There are 4 nested groupings, the coarsest first. Each group lies inside one group of the grouping before and may be the whole of it. The rows also spread widely along 15 directions, which tell nothing about the answers.
(in the rows, 128 means zero)
Some rows, each with its group in each grouping after it:
[114 120 143  76 124  97 155 153 142 167 151 131 101 124 141 153 110 126
 145 180 150 158 116  82  99 143 143  90  79 153 152 102 145  94 113 143
 119 133  78 128 111 157 138 175 129 145 110]	J288 kog J244 J398
[123 102  89 166 156 121 122  84 133  94 134 112 152 106  80 129  93 168
 150 147 124  87 136 202 105 126 135 170 122  74 118  96 119 135 111 167
 148  79 136 132 155 141 127  98 147 133 108]	J177 mif J245 J892
[ 89 150 173 160 140 163 122 110 127 175 117 164 129  83 167 132 196 143
 127  74 124 180 136 106 105 141 173  90  94 183  71  51 118 211 115 130
 123 127 180 120 108 106  65  52 109 107 144]	J288 kog J244 J857
[105 130 147  90 147 157 176  89  84 170 129  89  93 111 147 186 170 152
 156 177 129 116  88 144  89 115 159 171 140 167 137  59 127  88 144 130
 160 100 145 107 139 139 123 131 117 144  97]	J177 mif J245 J457
[117 121 144 145 101  58 123 114 152 113  77 113 173 165 120 166 137  82
 135 151 125 153 126  84 136 111 116 116 129 163 167 162 128  97 178 132
 147 125 102 156 114 124 117 174 126 121 112]	J177 mif J993 J830
[112 131 186 150 158  44 155 160 139 151 144 147 162 134  84 160 171 128
 138 142  84 170 110 113 122  97 186 107  93 184 133  63 100 168 127 102
 146  97 105 164 129 133 106  61 138 105 120]	J288 tute J818 J89
[105  98 134 102 129 129 164 155 116 163 172 112 130 108 174 136 110 195
 140 133 121  95 103 118 117 146 142 125 101 115 112 114 133 138  81 168
 134 123 139  96 139 185 101 146 106 106 148]	J288 tazog J831 J187
[102 107 113 182 114 115 135  91  98 108 102 126 180 138 121 127 155 145
 139 113 116 107 123 188  80 114 112 204 138  55 110 160  78 143 119 191
 125  81 181 153 164 109 119 122 120 104 101]	J177 ledu J489 J339
[152 134 146 166 116 100 147 172  78 103 125 136 163 161 108 101 177 109
 125 111 129 155 116 101 179  64 133 127 119 132 156 131  95 139 139 113
 106 116 148 172 155 116 121  78 150 121 133]	J288 nidu J152 J157
[150 122 158 133 144 157 147  75  90 107 151  40 128 113 110 132 104 152
 162 215 113 114  93 148 163 105  78 186 104 120 154  55 149  65 181 116
 197 104 140 122 168 155 145 103 126 163 126]	J288 tute J881 J250
[117 109 113 126 136  96 134 119 161 124 132 132 110 144 139 168  89 135
 162 157  96 167 107 108  71 143 139 127  50 108 144 183 122 123 120 191
 116  91  98 119 138 110 131 188  99 134  86]	J177 mif J245 J457
[153 105  92 117 139 118 175 181  68 126 163 128 118 138 136 121 132 190
 142  81 111  69 106 163 167  89 178 170 167 101 137 143  85 129  84 140
 101  90 149 116 167 152 135 106 133  99 132]	J177 mif J993 J830
[126 126  57 112 125  86 107 116 188  98 104 161 110 136  79 145  97 112
 142 104 167  90 146 142 127 146 153 117 175 139 160 128 148  94 110 123
 123 127  90 126  92 114 137 160 151 144 101]	J177 ledu J489 J339
[103 138 128 118 122 171 132  89 129 125 135 118 114 115 128 122 140 147
 137 133 171  90 105 111 162 124 116 129 149 167 132  47 185 105 140 102
 167 154 159 108 119 159 102 114 129 149 145]	J288 tute J881 J250
[126  99 143 128 115  53 134 146 135 121 145 137 163 129  80 155 169 107
 133 130 153 122 137 146 122 124 148 120 160 120 149  57 117 114 103 117
 132 114 100 176  97 130 139  84 152 108 127]	J177 ledu J489 J339
[123 172 152  84 122 150 176 124 125 172 146 186  69 153 105 112 180 132
 136  93 112 118  82 168 102 120 126 180 153 151 116  82 111 107 142  81
 121 132 147 148 131 104 138 126 109 144 113]	J288 kog J244 J857
[106 108 116 148  99 115 118  77 135 137  88 104 159 109 164 135  96 152
 123 115 135  99 174 172 126 145 101 158 184  88 101 159 124 108 144 183
 135 127 127 127 120 167 130 181 119  96 142]	J177 mif J245 J892
[ 97  87 110  91  95  70 147 141 122 143 160  94 161 117 165 139 118 199
 163  92 106  57  97 145 169 159 105 194 175 106 122 137  93  85  72 154
 158 117 170 102 121 154 117 140  91  72 157]	J288 kog J244 J398
[119 169 158 145 132 105 146 114 153 148  73 153 152 154  84 108 125  82
 114 177 140 156 131 105  99 109 123 103  87 185 140 118 133 129 202  99
 138 142  98 168 136 155 105 165 156 170 101]	J288 kog J244 J398
[122 139 114 155  94 161 124 136  94 130 106 151 146 140 168  80 171 125
 127  73 147 134 122 120 108 136  99 140  96  92 113 166  81 159 121 157
  94 126 201 137 143  89  87 116 120 127 127]	J288 tute J818 J89
[133 128 165 145  76 173 134 144 113 122 143 147 144 154 171  79 164 120
 112  82 156 129 105  80 160 126  80 102  91 117 114 122 147 150 150 125
 110 168 168 148 126 148  88 125 101 128 179]	J177 mif J245 J892
[108 143 166 145 122 131 147 121 138 163 124 136 158 134 165 104 136 156
 137  93  77 124  99 127 120 152 116 148  67 150  86 134  90 172 153 129
 144 127 170 124 142 148  68 128  81 119 154]	J177 mif J245 J892
[111 102 120 124 100  59 117 143 135 101 129 129 145 140 112 179 175 111
 143 113 159 137 124  85 166 106 147 107 183 149 174 101 142  94  98 128
 132 122 120 145  90  99 132 103 141  93 122]	J288 tute J818 J89
[ 57 131 143 171  84 102 142  58 132 118  56 144 176 170 124 160 175 121
 116 116 128 116 114 125 114  80  99 185 219 137 121 176 150 108 169 165
 151 131 167 154 139 130 115 190 110  86 107]	J288 kog J244 J398
[152 130 177 134 124 144 129 108 151 126 167 103 115 106 134 109  91 166
 137 113  92 121 118 131 213 133  88 135 134 144 109  64 170 113 160  93
 171 148 120 118 123 168 131 102  94 115 187]	J288 kog J244 J857
[168 129 188 174 171 149 144 121 131 124 147 147 127 115  62 130 158 122
 105 132 112 134 139 175 121  90 173  98 135 145 109  16 154 181 167  81
 144 113  97 167 138 153 118  40 159 130 143]	J177 mif J993 J830
[128 134 144 157 134 140 165 125  83 143 157 154 122 124 117  90 133 168
 121 116 119 130 142 201 118  89 128 176 140  65  95 103 104 145 114 158
 102 104 135 164 169 160 160 104 136 117 133]	J288 nidu J152 J157
[113 171 160 131 120 140 141  72 187 139 125 182  85 157 101 114 115 130
 135 101  77 146 100 159 118 127  86 177 133 138 101 129 156 114 180 108
 146 139 120 147 133 112 143 170  81 137 122]	J288 kog J244 J398
[147  96  71 162 139 169 133  93  94  67 117 135 119 145  70 141 155 124
 130 134 165  83 120 197  63  88 142 171 172  45 151 132 133 123 116 172
 110  76 153 147 167  90 141 113 169 140  72]	J177 mif J993 J830
[135 183 120 138 148 165 146 110  86 134 124 174  80 125  92  89 172 130
 144  99 138 159 118 163 142  83 147 167 125 145 123  63  99 130 139  94
 103 106 163 154 151  82 144  62 143 164 100]	J288 kog J244 J857
[128  94 148 140 132 105 138 138 148 150 111 130 151 116 119 162 124 115
  98 167 152 123 169 138  51 136 160  72 146 107 126 123 148 152 129 168
 120 123  75 144 120 173 115 160 167 107 115]	J288 tute J818 J89

New rows. What belongs after each?
[178 107 120 130 137 144 132 139  89 115 100  51 135 110 155 150 108 135
 136 155 126 108 132 100 166 115 137 114 146 147 167 147 126  99 156 133
 144 110 129  93 145 138 113 134 146 124 127]	J288 kog J244 J857
[ 86 129 100 114 117  59 161 121 208 125 144 201 121 193  92 125  82 163
 150  86  69  86  76 161 100 136 120 191 121 110 118 204 121 122 115 149
 132 116 112 139 142 142 130 217  78 114 109]	J177 mif J993 J830
[ 55 147 155 133  94 138 162  98 162 134 109 180 144 188 123 135 177 127
 117 112 134 103  57  78 101 103 105 138 136 175 121 138 185 139 154 125
 155 163 170 137 133 149  72 189  91 125 125]	J288 tazog J831 J187
[113 129 163 123 151 114 148 106 132 140 126 122 107 123 109 194 159 113
 145 182 135 172 111  94 107  99 176  96 108 192 154  52 163 116 152 119
 148 112  92 136 117 134 125 116 133 143 100]	J177 mif J245 J457
[174 120 114 149 113 110 114 125 153  83  88 127 126 164  93 145 119  87
 114 118 124 118 143 128 138 104 116 118 191 115 170 185 148 100 172 123
 127 124  94 143 129 101 141 164 150 117 110]	J288 tute J818 J89
[118 138  17 105 113  97 108 138 143 120  95 142 138 111 134  83  78 157
 150  62 183  48 159 149 183 166 143 144 165 138 139 147  92 101  84 127
 112 135 150  98 103 144 109 148 150 143 131]	J177 ledu J489 J339
[188 115 111 133 145 177 167 186  99 132 127 138 118 154 125  90 105 126
 103 147 130  89 122 142  51 123 146 104  80  73 142 198 109 166 138 156
  83 111 120 124 187 155 103 171 164 155 102]	J288 tute J881 J250
[144 132 139 183 150 150 130 111 129 122 104 140 126 124 128 123 100 125
 121 140 113 168 153 137  91 111 150 107  76 109 113 146 132 173 158 168
 105 103 105 137 156 138 123 140 130 141 109]	J177 ledu J489 J339
[128 115 139 134 119 178 139 141  65 126 165 115 100 102 180 134 173 166
 135  93 158 138 118  88 191  92 152 111 149 134 130  65 157 132  95 139
 113 130 171 106 131 136 123  67 121 107 159]	J288 tute J881 J250
[131 119 129 173 149 139 124 146 109 112 158 139 126 101 145 113 111 155
 143 120 141 181 140  92 157 106 170  81  43 125 120  84 138 180  98 162
  97 108 124 126 140 145 118  72 127 136 139]	J177 ledu J489 J339
[139 128 162 142 104 124 159 132  74 158 107 122 137 139 164 132 168 119
 124 117 110 153 139 156  96 111 123 165 140  91 119 156  74 123 151 160
  98 105 137 159 148 120 143 145 114 108 119]	J177 ledu J489 J339
[164 134 170 130 120 185 138 160 115 145 123 140 102 125 156 116 145  89
 101 148 171 176 139  59 108 121 138  34  75 152 140 107 168 153 159 123
  93 157 104 135 122 145 104 138 147 155 137]	J288 kog J244 J857
[136 118 132 132 116 131 180 132  84 128 151 146 108 159 121 116 126 159
 121 127 122 107 119 178 128  72 124 181 169  65 127 146 127 104 133 161
  97 110 115 160 171 169 174 162 127 116 122]	J177 mif J245 J892
[118 132 167 144 127 180 151 101 100 146 131 147  81 112 159 166 179 145
 112  91 137 147 137 129 138  85 173 118 199 150 105  69 179 142 135 137
 114 133 127 126 120 143 139 111 111 100 142]	J177 ledu J489 J339
[140 161 128 135  85 114  98 133 154 140 122 147 134 112 169  57  91 148
 126  34 127 133 168 118 252 154  76 119 146 144 100 121 124 119 143  94
 121 178 137 131  91 146 123 121 100 112 204]	J288 tazog J831 J187
[184 129 151 123 140 114 176 178  62 152 102 100 129 149 137 147 161 107
 127 150 102 139 122 128 112  89 167 129 123 143 165 159  66 119 171 118
 102  93 112 144 163 126 126 134 152 131 101]	J177 mif J245 J457
[173 119 155 121  87  86 120 174 101 110 145  98 152 140 145 109 149  96
 143 118 148 161 126  75 216 124  91 101  96 136 171 100 104  86 147  95
 119 141 121 161 105 118 133  90 129 130 164]	J177 mif J245 J457
[154 156  89 137 114  67  94 111 142 113  81 127 138 125 104 103  97  97
 152 109 135 159 176 154 179 135 108 146 126 130 153 137  73  80 159 113
 114 114 102 160 108  90 156 123 147 151 114]	J177 mif J245 J892
[ 85 143 152 124 129  67 136  72 173 156 141 145 120 124 116 152 115 159
 168 117  66 154 115 177 127 147 114 195 118 138  98  91 105 104 138 132
 161 105 116 146 115 120 149 133  76 113 125]	J177 mif J245 J457
[161 121 156  79 137 141 158 156 134 150 129 100 124 138 114 161 175  94
 137 156 135  83  77 106  80 159 152 103 109 189 164  72 123 116 155  69
 164 128 128 114 113 125  73 119 137 159 118]	J177 ledu J489 J339
[167 112 159 144 154 167 141 108 114 134 144 100 108 103 118 140 111 119
 133 191 122 157 140 167  52 138 128 121  65  79 125  85 130 135 153 158
 126  93  94 142 150 134 143 121 137 160 104]	J177 ledu J489 J339
[ 86 125 165 148 134 150 130  97 135 148 137 153 110 104 141 164 159 130
 125 151 155 191 136 100  78 116 154  81  94 136 108  62 178 159 114 169
 120 126 117 139 114 130 118 115 123 125 118]	J288 tazog J831 J187
[160 151  99 124 160 135 145 137 116 137 126 129 113 128 107  93  96 135
 156 148 110 132 117 162  95 140 140 150  36 118 136 129  67 134 144 127
 113  88 127 130 163 115 118 121 141 183  92]	J177 mif J245 J892
[134 156 126 154 145 131 125 120  86 128  93 139 112 102 111 138 176 112
 131 117 164 176 160 111 172  73 183 101 164 185 145  58 126 129 138 105
 109 114 132 143 121 102 134  59 169 134 111]	J288 kog J244 J857
[129 120 117 108 159  83 144 144 162 115 172 133 128 123  58 134 103 136
 158 173 150 105 102 124 132 133 162 105  74 162 160  28 148 116 106  93
 155 115  88 137 117 162 123  93 153 169 117]	J177 ledu J489 J339
[151 116 104 162 145 105  90  99 182 113  84  95 155 107 135 136  50 129
 144 137  92 136 165 136 115 172 124 108  74 123 126 179 110 144 160 162
 145 102 100 105 126 125 100 159 122 134 120]	J177 mif J245 J892
[132 122 138 106 162 144 146  99 123 143 112  66 123  98 110 170 115 129
 147 220 143 111 111 116  97 132 149 115 106 182 159  61 153  95 161 116
 181 111 113 102 136 156 103 134 155 165  97]	J288 kog J244 J398
[103 154  71 101 134 151 121  93 172 137 133 193  78 117  89 101 119 141
 150  95 158 106 123 182  74 168 129 157 118 112 112  91 122 123  93 130
 115 122 146 126 113  90 127 130 132 165  93]	J288 kog J244 J857
[ 88 141 141 122 112 142 169  89  94 150  93 109 120 143 161 164 162 150
 130 131 128 108 104 117 148  80 134 174 210 173 133 136 152  89 157 140
 152 133 155 112 142 158 124 177 111 108 122]	J288 nidu J152 J157
[115 111 135 150 116  68 125 151 170 105 144 174 152 155  82 131 134 117
 120 116 145 133 129 101 139 110 141  86 129 128 145 108 160 144 111 127
 121 137  97 163 113 145 123 119 146 111 134]	J288 tute J881 J250
[111 154 117 131 142 107 127 120 128 131 148 171 102 115  91 117 157 137
 152 103 143 160 129 147 145 112 156 137 119 143 127  45 112 130 101 108
 118 109 135 153 117  95 140  56 141 141 114]	J288 tute J818 J89
[154 112 142 107 127 139 124 169 142 139 156 110 163 105 115  96 145 113
 128 144 172  92 117 110 108 183 120  69  62 146 136  44 120 151 114  88
 152 148 141 128 104 151  62  74 160 159 159]	J288 nidu J152 J157
[ 70 150  92 118  78  94 100  96 166 138 110 206 127 130 114 110 171 112
 135  58 184 138 151 152 111 156 102 145 170 109 110 102 118 112  87 140
 102 148 152 166  75  78 133 128 124 120 121]	J288 tazog J831 J187
[173 141 136 182 128  93 117 147 149 106 113 179 159 151  67  77 130  93
 111  91 115 147 161 171 125 116 122 114 101  95 121 131  88 170 159 108
  96 117 105 193 137 112 125  89 156 135 130]	J177 mif J245 J457
[176 140 181  88 114 150 173 187 132 180 128 176  87 152 120 123 172  88
  80 108 145 113 134 124  93 123 155  69 178 158 134 108 147 135 162  75
  94 165  81 154 110 156 121 157 154 127 141]	J288 kog J244 J857
[134 111 142 163 107 217 102  85 109 122 121 111 132  85 173 115 154 134
 111  99 181 120 158 130 128 148 105  95 135 102  94  68 168 158 139 150
 128 148 170 118 111 140  90  93 127 125 167]	J177 mif J245 J457
[ 91 155 158 120  82 100 147 129 125 187  91 131 178 135 179  88 139 136
 120 102 127 117 132 118 142 153  83 145 120 154  99 146  87 124 159 124
 137 162 161 142 118 169  86 173 104 117 160]	J288 tazog J831 J187
[ 70 123  86 156 123  90 138  98 172  99 117 197 134 169  85 142 122 138
 143 108 129 119 105 142  72 111 146 161 121  99 126 167 139 145  99 182
 112 103 131 148 141 117 126 172 113 126  81]	J177 ledu J489 J339
[124 139 144 142 118 129 142  91 147 114 135 149  96 148 112 144 139 162
 128  69  83 101 110 164 186  88 120 183 235 135 116 119 166 106 151 107
 153 131 134 129 132 128 150 128  95  85 148]	J288 tute J818 J89
[ 76 130  82 158 129  52 129  78 138 115 106 146 136 123 108 146  80 167
 157 123 121 140 160 173 154  95 147 189 168 105 124 141 117  96 106 186
 121  91 104 145 135 146 179 157 122 109 100]	J177 ledu J489 J339
[132 115  73 120 105 133  82 129 163 111 116 123 160 100 123  78  87 103
 142 147 209 116 152 106  93 204  84  79  39  94 142 115 120 123 103 153
 119 142 139 126  99 119  88 135 161 179 121]	J288 kog J244 J398
[123 165  78  78 167 127 141 117 180 156 118 126  94 114 107 109  48 147
 161 168 132  95 116 131 112 172 147 123  65 193 142 109 128 102 139 101
 160 130 102  86 127 162 100 177 141 197 102]	J288 nidu J152 J157
[125 139 123 121 121 184 125  79 131 145 152 113  90  91 165  89  59 176
 144 141 135 134 142 161 136 157  73 154  88  80  94 101 155 103 135 165
 134 136 128 110 138 162 148 160 100 154 147]	J288 tazog J831 J187
[128  87  71 122 119 154 111  89 138 119  86  87 135  97 150 161  94 143
 123 136 176  55 166 159  90 162 136 121 193  96 133 149 150 103 121 181
 137 122 124  91 113 155 108 183 153 120 118]	J177 mif J245 J892
[117 104 104 165 129  85 126 135  92 115  94 112 174 121 124 151 142 127
 134 149 149 148 154 124 107  98 154 121 126 101 151 150  96 134 106 186
 108  89 131 147 144 116 124 120 163 111  93]	J288 tazog J831 J187
[ 59 176 141 143 106 169 150 102 128 167  87 203 130 144 142  92 179 119
 108 102 180 142 116  91  92 112 134 111 109 179  95 104 149 168 145 130
 108 164 175 146 127 148  75 151 127 151 119]	J288 kog J244 J398
[ 94 155 160 131  90  82 148  98 162 165  69 151 146 165 151 138 125 116
 114 106 102 132 138 122 138 119 109 147 173 171 114 180 127 106 195 127
 136 153 106 150 116 166 121 220  97 106 137]	J177 mif J245 J892
[162 154  98 166 125  91 104  84 143  77  54  98 174 154  65 107 113  90
 141 129 119  97 136 157 185 110  92 170 158 158 167 141 100  86 212  78
 169 115 136 152 137 104 114 122 154 157 112]	J177 mif J245 J457
[132 173 154 143 101  60 119 145 113 163  79 147 157 136 136  94 153  77
 133 112 128 205 169 110 153 126 113 120  93 156 138 135  51 117 169 109
 100 130 120 182 113  98 133 116 142 138 123]	J288 tute J881 J250
[168 130  94 134 148 151 155 167  72 167  82 114 125 116 178 109 104 141
 120 120 126 118 165 147  90 128 181 115 101 117 126 199  57 158 139 167
  77  95 127 109 166 149 103 163 157 137 104]	J177 mif J993 J830
[134 141 163 116  85  96 128 139  93 145 126 124 112 142 178 133 165  90
 153 120 136 226 132  77 164 117 101 122  83 135 153 125  94  84 150 136
  94 126 119 166 105  85 159 129 100 130 130]	J177 mif J993 J830
[167 115 120 160 135 105  62 117 207 111 122 139 138  87 117 119  80 110
 134  84 118 158 187 143 133 194 128  66  84 118 108 104 125 167 130 127
 128 125  88 132  80  99 107  89 130 124 154]	J177 mif J993 J830
[165  97 135 164  90 181  92 102 122  78 104  85 154 117 140 130 158 106
 101  99 176  83 149 113 171 126  86  97 210 109 142 104 185 119 159 119
 154 156 159 123 108 126  96 101 147 103 169]	J288 tute J818 J89
[147 119 170  94 115 129 153 110 142 140 117 115 101 154 110 188 167  78
 127 176 135 133 105 123  72 127 123 119 153 148 164 101 157  79 181 108
 147 130  86 149 110 117 135 170 130 142 102]	J177 mif J245 J457
[ 99 141  91  86  99 101 122  97 145 140 134 111 108 122 174 128 100 157
 191  97 108 127  97 129 157 180  87 197  95 130 131 142  87  66 111 145
 144 117 161  99 108  92 134 161  66 138 124]	J177 ledu J489 J339
[118 103 115  92 106 137 161 138 118 133 146 136 130 152 120 138 171 134
 131 116 158  56  85 148  86 138 127 154 159 110 141 109 125 109 108 126
 135 126 156 132 126 137 103 143 130 127 121]	J177 mif J993 J830
[ 72 122 126 182 103  89  97  77 120 115 102 152 157 100 126 143 162 131
 134 102 166 185 177 135 145 102 129 133 167 106 109  88 130 131  99 182
 110 112 144 166 104 103 149  87 135  90 122]	J288 kog J244 J857
[152 106 114 125 130 151 185 150 100 101 197 150  92 163  95  96  93 189
 133 126 106  74  80 178 136  79 112 192 147  43 133 149 149 107 104 157
 108 105 127 139 193 168 172 152 120 122 123]	J288 kog J244 J398
[163 120  93  85 147 135 135 133 113 155 103  91  89  95 139 160 102 128
 144 158 143 116 153 147  93 152 161 119 147 134 157 132 104  87 125 142
 119 101  99  96 124 115 138 156 158 145  90]	J288 kog J244 J857
[153 118  97  60 142 125 186 173 155 136 134 159  93 183  65 153 145 118
 131 140 122  33  55 147  42 133 164 144 162 144 175 158 127 103 123  94
 134 114 115 115 148 121 102 187 152 150  74]	J288 kog J244 J398
[ 84  80 142 111  69 112 123 136 193 122 154 161 133 156 175 167 145 136
 130  79 131 119  88  57 100 168 100  95 131 110 123 179 182 136  84 181
 125 157 141 111  90 121  91 194  68  73 151]	J288 kog J244 J857
[136  91 134 104  90 112 106 113 174 140 136  93 138 107 180 151 104 141
 146  89 106  96 134 141 121 211  86 140 142  99 113 146 120 106 117 152
 153 135 128 101  85 123 112 163  77  92 164]	J177 ledu J489 J339
[ 94 134 116  76 109 121 169 106 114 158 132 122  79 142 167 166 123 152
 162 139 126 124  92 124 117 125 128 182 146 139 145 140 131  59 124 157
 127 118 125 109 129 136 158 203  87 134 101]	J177 ledu J489 J339
[164 123 191 132 149 131 176 184 109 145 154 140 130 151  98 138 170 112
 108 160 112 143  97 103  95  89 165  79  90 150 146  88 139 163 150 101
 123 121  99 156 152 150 105 102 150 133 124]	J288 tazog J831 J187
[127 129 138 154 149 124 146  85 139  73 146 128 108 160  66 169 150 136
 161 135  87 125  63 134 153  72 139 179 143 151 157  83 167 107 152 106
 170  93 136 136 152  98 139  95 104 134 103]	J177 ledu J489 J339
[100 131 111 143 109  92 138 113 157 144  62 139 158 147 152 141 102 131
 118 103 117 100 147 123 116 133 141 133 166 153 121 204 122 131 155 157
 127 134 118 118 125 164 101 215 115 106 122]	J177 ledu J489 J339
[121 137 142  79 119 198 145  76 134 153 157 124  45 110 164 156 139 157
 147 112 135 115 101 142 131 143 119 153 163 146 113  62 180  83 140 118
 146 143 134  97 107 130 141 146  84 138 141]	J177 mif J245 J892
[149 104  77 101 118 128 133 205  90 147 128 126 132 112 174 111 131 134
 130 107 184 106 147  92 111 156 168  71  96 113 152 156  87 144  70 160
  75 124 142 103 125 133  93 130 165 132 122]	J288 tute J881 J250
[140 163 185 185 136 188 136  93 111 136 103 151 119 129 130 104 155  95
 113 140 128 197 138 124  91 101 124 106  62 133 103  91 139 174 194 131
 112 126 130 162 149 124 114 107 123 162 121]	J177 ledu J489 J339
[112 165 112 104 138 169 161  71 116 170 111 127  86 111 129  96  75 145
 140 181 156 115 142 191  78 141 108 178 100 111 111  96 127  86 164 146
 128 124 109 131 149 180 156 193 133 194  97]	J177 ledu J489 J339
[ 77 140 118 137 127 101 150 100 144 141 120 152 117 148 144 137  88 164
 153 142  96 162 108 117 107 111 123 162  83 119 121 182 130 120 126 190
 120 108 122 126 155 138 138 201  90 127  96]	J288 tazog J831 J187
[108 126  70  98 110  83 138 135  99 141 107 140 106 137 154 149 132 123
 164 128 158 161 136 124  99 127 148 151 112 106 160 173  73  81  93 185
  77  93 123 136 125  88 157 171 132 138  73]	J177 mif J245 J457
[145 114 126 126 124 123 134 158  91 160  72  99 156 108 161 149 160 102
 117 143 158 132 158 104  81 139 163  84 129 146 147 151  83 140 133 151
 107 113 135 121 124 121  87 136 166 121 105]	J288 kog J244 J857
[ 82  90 102 111 116  61 147 135 173 121 138 119 182 155 110 146  93 160
 152 162 122  67  79 112  89 155 111 146  93 115 148 164 130 113  95 168
 166 117 133 118 136 166  88 192 117 119 112]	J288 tazog J831 J187
[120 106  94  99  92  82 137 148 167 116 133 144 132 164 129 126  80 130
 134 128 155  96 120 101 139 141 109 113 125 112 158 176 151  86 119 152
 115 146  91 132 114 167 133 213 122 130 131]	J177 mif J245 J892
[188  95 132 182 145 162 117 143 137  81  99 126 152 135  86 146 157 107
  95 100 120  85 134 134 107 105 161  84 183 121 142 143 154 180 150 119
 132 114 133 125 144 109  81  92 167 101 127]	J288 kog J244 J398
